The groups are shells around one centre, one inside the other: the same stretched ball of 7 dimensions in 6 sizes.
(in the rows, 128 means zero)
Some rows, each with its group after it:
[109 104 131 123 116 134 132 155 125  62 141 161 105 120] | Mazom
[107 108 145 141 118 153 111 126 139  26 115 180  83 165] | Sase
[106 115 131 130 122 126 112 153 136  59 148 172 107 145] | pulo
[110 123 127 131 119 131 128 166 126  75 157 161 109 115] | milag
[106 115 141 131 107 142 129 148 104  55 156 155  93 147] | pulo
[116 121 155 132  81 129 130 151 115  82 161 157 114 118] | sis
[105 115 129 140 120 140 117 157 140  72 124 171 118 123] | milag
[116 119 144 159 108 147  87 133 140  38 113 192  73 152] | sis
[107 122 145 130  96 123 119 154 117  78 166 160 118 143] | pulo
[106 138 161 148  89 147 119 137 109  61 165 158 101 169] | sis
[112 121 150 139 107 138 119 137 151  57 133 175 110 139] | Sase
[103 124 140 142 107 138 115 153 126  74 144 165 118 143] | Mazom
[117 137 142 158 107 144  97 144 124  48 147 180  70 148] | Bab
[115 114 151 129  85 122 118 149 117  73 158 164 108 132] | Mazom
[118 116 152 149  85 143 108 141 119  61 129 174  88 127] | Sase
[111 123 159 135  89 126 108 136 124  58 162 169 102 164] | sis
[121  96 137 123 113 129 121 142 140  40 129 177  80 118] | sis
[114  97 142 119 112 134 133 138 136  40 134 168  93 130] | Mazom
[115 119 138 152  98 139 104 156 128  77 124 176 103 114] | Bab
[112 129 140 150 107 143 112 151 133  67 137 173 101 129] | Mazom
[105 107 147 118 120 139 140 133 147  42 140 164 113 152] | sis
[106 123 142 131 124 141 128 139 142  45 149 166 101 155] | Bab
[109 105 132 141 118 147 109 143 123  40 120 176  79 143] | Mazom
[119 105 127 135 122 133 109 149 135  41 128 181  72 120] | sis
[106 122 144 148 114 155 111 134 113  32 140 170  72 171] | Sase
[105 125 141 157  99 148  99 150 108  66 135 170  96 152] | pulo
[110 111 154 130  85 118 108 145 126  76 150 169 122 144] | milag
[115 131 150 149  97 131  98 142 136  62 148 179  97 150] | Mazom
[115  91 133 129 111 130 111 146 143  53 110 182  99 118] | Bab
[111 119 148 130 108 146 137 138 113  41 159 157  82 150] | pulo
[104 128 144 157  98 144  96 148 118  70 135 173 106 156] | Sase
[110 119 130 144  99 126 101 167 111  87 146 169 108 122] | Sase
[107 121 117 143 127 137 110 168 123  69 139 170  96 121] | milag
[102 127 126 154 122 152 108 158 118  64 133 169  97 142] | sis
[116 128 142 143  96 127 102 153 105  63 168 169  80 143] | Sase
[113 119 151 151  84 133  97 147 125  77 131 177 109 135] | pulo
[115 115 142 146 109 149 115 140 138  50 118 177  90 127] | pulo
[116 113 160 136  96 135 116 127 157  51 126 180 109 141] | milag
[120 123 159 145  90 152 127 133 119  47 142 166  78 133] | milag
[113 129 143 147 116 151 117 138 129  39 144 172  76 150] | Mazom
[110 127 146 152 109 142  98 138 140  50 133 181  93 158] | Mazom
[109 124 151 128  91 124 123 150 107  72 177 155 108 147] | Bab
[110 106 139 118 105 126 138 156 127  74 150 157 120 114] | sis
[103 127 134 143 105 141 120 163 105  82 154 156 112 133] | Bab
[114 118 148 150 115 160 110 123 130  17 123 180  59 164] | milag
[114 116 129 136 125 142 120 149 128  42 141 172  75 131] | pulo
[105 105 119 137 131 140 104 154 118  43 130 174  79 146] | milag
[121 128 141 148  97 130  98 151 111  57 158 175  70 135] | Bab
[102 105 132 122 116 125 121 155 132  67 143 165 122 139] | Sase
[118 125 160 153  74 135  96 139 112  66 145 175  89 146] | Sase
[110  96 130 136 109 134 108 153 136  66 110 178 110 117] | milag
[120 129 151 146  96 137 106 139 118  47 158 173  72 149] | Mazom
[114 121 146 142 116 154 128 134 140  39 131 171  86 138] | Bab
[114 131 143 146  89 120  98 162 118  90 159 171 112 128] | pulo
[115 135 148 168  94 161 103 143 108  57 132 173  73 140] | milag
[115 145 155 167  88 158 105 141 105  58 150 168  75 151] | Bab
[100 126 148 134 108 140 124 143 122  60 159 159 113 166] | sis
[114 130 154 133  82 123 125 155 108  86 178 154 114 129] | Bab
[118 128 138 150 101 144 111 153 104  57 152 167  71 128] | pulo
[109 128 153 151  98 153 109 133 105  40 149 167  74 169] | Sase

New rows, each followed by its group:
[111 113 135 146  91 123  89 162 115  84 136 177 108 127] | milag
[109 133 146 160  79 133  90 160 102  94 150 169 110 138] | milag
[103 112 134 140 108 129 103 156 139  80 126 175 128 135] | milag
[118 131 158 143  82 137 123 145 113  71 161 161  97 130] | Mazom
[111 125 132 152 112 150 111 155 110  58 138 168  81 132] | Mazom
[109 123 129 162 118 158  97 149 117  48 118 179  72 142] | milag
[110 125 136 148 120 144 107 145 141  52 131 179  93 144] | Mazom
[103 130 139 156 104 148 104 153 113  70 139 168 103 151] | pulo
[104 121 130 144 107 130 103 165 125  88 138 170 122 128] | sis
[103 119 130 132 115 137 128 162 111  73 155 155 110 132] | Sase
[100 124 142 150 114 154 108 140 117  47 137 169  93 172] | Bab
[103 118 148 134 121 149 125 129 139  33 139 169  96 170] | Bab
[118 135 153 163  89 141  88 140 127  61 137 184  84 148] | pulo
[118 118 146 138  87 117 101 154 128  81 149 175 108 123] | Mazom
[114 133 150 169  87 146  82 143 118  65 129 184  86 150] | Bab
[120 124 140 146  99 140 114 152 110  59 150 168  75 121] | pulo
[108  92 141 123 105 127 116 142 141  59 120 174 118 133] | sis
[121 140 164 146  77 129 114 143 127  78 166 168 106 133] | milag
[109 130 133 151 125 159 123 148 123  46 138 167  80 140] | milag
[110 131 146 158  96 143  98 147 128  72 133 177 105 143] | Mazom
[108 115 145 150  97 148 107 144 112  58 128 171  92 145] | pulo
[114 132 151 158  99 143  95 138 138  57 131 183  92 151] | pulo
[108 111 141 153 115 151  95 133 148  40 101 190  91 154] | milag
[119 111 147 128 109 131 118 134 137  35 146 175  78 144] | pulo
[118 133 156 158  95 156 106 129 112  35 145 174  59 160] | sis
[111 132 148 165  94 153  99 144 120  66 128 176  93 143] | Sase
[111 107 152 122 106 143 144 133 132  44 142 160 100 138] | Bab
[109 125 148 128 100 139 139 148 103  60 174 149  96 142] | Bab
[115 123 133 151  98 126  92 163 128  86 135 180 107 116] | Bab
[112 118 137 130  92 113 113 168 114  96 165 161 123 117] | milag
[116 146 159 149  84 142 122 145 103  68 179 156  88 145] | Bab
[113 139 144 155  94 152 122 156  93  71 161 156  84 130] | milag
[107 111 137 145 110 153 115 145 111  48 126 168  83 143] | Sase
[118 131 166 155  80 150 111 130 117  53 142 171  82 148] | Bab
[103 102 142 126 106 139 129 144 120  59 136 160 112 143] | sis
[109 136 147 138 102 139 129 150 110  66 175 154  99 146] | pulo
[109 111 117 143 135 149 111 155 122  42 125 174  73 132] | milag
[113 114 151 122 105 133 130 135 117  38 165 161  83 156] | sis
[106 116 139 127 113 142 137 150 116  59 154 154 104 138] | Mazom
[108 107 139 129  99 117 108 156 135  83 139 172 129 129] | sis
[104 110 135 133 135 158 130 133 130  20 130 168  76 161] | sis
[108 120 145 124 116 131 135 143 146  59 154 163 117 141] | milag
[120 123 150 158  92 146  97 138 127  53 125 183  77 134] | pulo
[113 151 155 154  85 136 107 150  97  72 186 160  87 157] | milag
[110 110 147 140  91 124  98 147 135  76 130 178 120 138] | Bab
[114 140 152 155  75 125  94 158 108  94 165 169 110 138] | Bab
[113 103 129 125 112 124 116 157 119  59 147 168  92 124] | pulo
[116 118 155 139 104 139 106 124 132  27 144 179  71 168] | milag
[106 109 132 127 111 127 125 160 134  81 138 164 129 118] | sis
[111 107 143 128 110 139 121 137 117  36 146 167  79 154] | pulo
[110 119 154 138 110 146 116 124 134  28 142 174  81 171] | Sase
[105 114 126 141 119 135 100 156 118  58 138 173  93 147] | pulo
[110 107 130 137 102 122 100 162 122  79 136 174 111 123] | Sase
[117 124 145 134 100 121 110 150 128  65 163 171  97 137] | Mazom
[113  97 142 129 104 129 107 138 127  43 130 177  87 145] | Bab
[116 104 153 118  95 115 123 140 149  66 145 172 122 128] | milag
